The groups are shells around one centre, one inside the other: the same stretched ball of 7 dimensions in 10 sizes.
In the rows, 128 means zero.
Known rows, each followed by its group:
[161 137 152 172 173 160 134 103 118]  K918
[149 163 169 144 155 214 163 143 140]  K982
[142 125 192 163  86 145 119 156 152]  K126
[ 70 154 159  95 149 179 126 175 127]  K534
[166  66 143 158 133 105 124  79 130]  K324
[132  62 117 157 130 115 136 158 158]  K469
[105 125 145 134 172 121  99 124  83]  K534
[164  91 157 215 126 117 109 127 138]  K729
[111  89 173 118  91 137 121 160 126]  K530
[143  81 149 154  95 134 143 157 186]  K126
[134  98 169 123 121 184 151 152 108]  K729
[ 75 101 158  81 142 157 117 152  75]  K729
[ 85 106 156 105 132 163 126 168 110]  K918
[ 83 104 143  88 134 133 121 149 128]  K530
[111  85 118 101 165 128 137 138  99]  K324
[102 127 176 119 128 159 116 160  95]  K906
[176  80 150 176 113 150 154 118 183]  K733
[164  69 147 142 114 132 148 121 141]  K906
[133  97 145 121 152 161 144 120 112]  K906
[151  81 140 172 114  84 112 117 171]  K982
[118 110 153 113 159 164 133 120  92]  K530
[ 96  97 147 150 135 113  95 142 130]  K534
[158 118 143 156 171 167 149 135  95]  K534
[159 152 201 148 119 197 144 132 118]  K729
[166 100 176 153  84 142 143 126 180]  K324
[124  82 114 139 145 128 142 147 167]  K126
[135  78 146 186 151 136 112 128 103]  K729
[100  80 160  90 109 169 144 147 136]  K729
[102  92 161 118 108 127 113 149 131]  K906
[109  65 131 116 135 103 114 113 128]  K324
[151 131 165 137 155 148 127  93 101]  K733
[159  80 168 162 124 132 121 121  79]  K469
[133  94 144 125 147 172 150 102 153]  K469
[179 154 154 177 161 164 149  95 170]  K469
[ 95 128 173 115 130 154 112 162  92]  K918
[104 122 169 102 150 161 120 134  67]  K126
[112  82 141 151 142 120 107 132 118]  K918
[124  71 164 151 107 141 119 134 134]  K918
[157 132 189 168 103 147 123 131 147]  K530
[103 107 163 159 127 163 115 148 153]  K534
[154 125 151 147 138 175 159 139 163]  K530
[110 101 104 130 192 123 125 108 136]  K469
[106 175 181 141 159 178 112 154  93]  K324
[127 113 112 126 170 139 149 121 173]  K982
[150 102 159 154 113 126 128 111 171]  K906
[102 177 204 121 131 200 122 178  83]  K982
[133 172 152 137 185 195 150 153 104]  K126
[175 121 147 145 154 144 148  85 142]  K733
[112 106 165 104 138 166 132 143  83]  K324
[152  62 166 194  91 143 126 136 174]  K982
[156 135 157 172 132 158 142 124 190]  K534
[178 102 167 193 134 161 139 132 109]  K982
[139 101 179 139 116 148 121 116 109]  K918
[175  67 161 205 117 132 124 117 128]  K729
[120  57 111 119 161 108 128 112 110]  K126
[ 95 135 156  71 143 182 150 152 122]  K126
[164 153 179 140 139 166 141 111 122]  K733
[113  89 165 128 107 142 123 160 118]  K906
[115 174 182 161 172 179 105 143  73]  K534
[123 125 174 133 134 190 139 155 107]  K530
[138  67 144 144 132 152 141 119 136]  K324
[161 130 160 150 157 169 146 115 111]  K906
[ 92  83 165  98  81 143 128 155 177]  K469
[122  99 151  72  94 149 164 159 170]  K469
[151 123 140 138 173 153 142  99 118]  K918
[129 121 174 126  97 158 139 142 178]  K733
[125  72 126 127 153  99 115  98 114]  K733
[112 131 171 113 138 143 115 141  85]  K530
[115  30 140 106  93  84 115 121 134]  K982
[110  67 156  91 108 143 136 138 117]  K733

New rows, each followed by its group:
[142  81 150 161 119 148 138 144 151]  K906
[150 138 206 171 121 193 124 120 110]  K469
[134 159 151 182 168 166 126 130 164]  K469
[143  95 121 145 181 106 118  85 106]  K729
[121 106 151  93 161 177 148 117  85]  K469
[ 96  73 134 113 141 141 128 155 107]  K324
[105 136 198 118 115 170 113 153  86]  K534
[128 147 169 121 125 180 150 157 154]  K530
[148 114 180 164 121 153 120 109 133]  K906
[152 100 165 165 104 136 129 118 180]  K918
[164  98 180 188 109 159 128 122 142]  K530
[175 116 159 175 124 143 142 115 168]  K906
[179  72 174 161 105 149 140  79 145]  K469
[135 115 184 140 121 152 117 131  91]  K530
[ 95 134 138  83 153 141 133 139 139]  K534
[ 77 126 166  96 130 170 124 183 104]  K324
[111 132 122 131 176 147 137 166 126]  K534
[210 124 166 198 144 172 157  91 146]  K469
[121  85 141 110 161 159 138 110  92]  K729
[127 182 184 174 174 198 117 151  80]  K729
[144  67 128 166 155 103 114 102 114]  K733
[119 100 169 177 129 128  92 129 111]  K126
[152  69 131 152 142 110 128 107 123]  K906
[177 110 156 137 134 156 159 101 141]  K324
[109  69 141  99 116 140 142 162 123]  K324
[177 117 153 181 159 131 125  93 112]  K324
[128 100 135 167 136 122 121 140 167]  K733
[129 159 160 118 140 168 147 156 145]  K324
[133 149 174 143 159 180 130 143  78]  K530
[162  76 130 153 129 124 148 121 163]  K906
[120 158 161 165 180 183 123 165  76]  K729
[111 100 137 164 166 127 103 118 121]  K126
[161  67 146 179 114  96 114  83 175]  K534
[131 101 146 173 131 140 125 143 165]  K530
[173 101 165 145 113 157 155 113 154]  K918
[191  63 147 166 102 123 154 106 173]  K733
[128 110 162 120 151 188 144 110 114]  K469
[128  73 123 138 133 107 127 103 185]  K729
[124 158 167 110 151 191 150 159 106]  K530
[120  67 149 133 122 110 111 143  92]  K534
[129 136 145 137 143 148 138 145 160]  K918
[179  92 155 185 112 137 144 135 160]  K733
[163 117 138 157 179 174 154 113 110]  K534
[168 149 177 215 138 150 114 118 153]  K729
[184  61 145 178 123  94 121  55 157]  K469
[133  77 134 139 157 128 126 117  94]  K530
[ 82 148 170 107 151 144  99 150  81]  K729
[159  53 142 191  97  89 116 131 167]  K469
[147 149 195 182 122 181 123 147 126]  K324
[139  99 128 157 173 135 128 112 118]  K906
[150 127 160 199 161 159 118 117 126]  K324
[ 95 140 147 119 160 146 119 172  96]  K324
[160  99 169 155  97 120 126 108 172]  K324
[159  94 134 136 143 107 136 123 113]  K534
[160 133 168 179 145 179 141 136 129]  K918
[145  84 141 105 134 113 136 103 114]  K733
[152 141 148 178 166 169 140 133 140]  K530
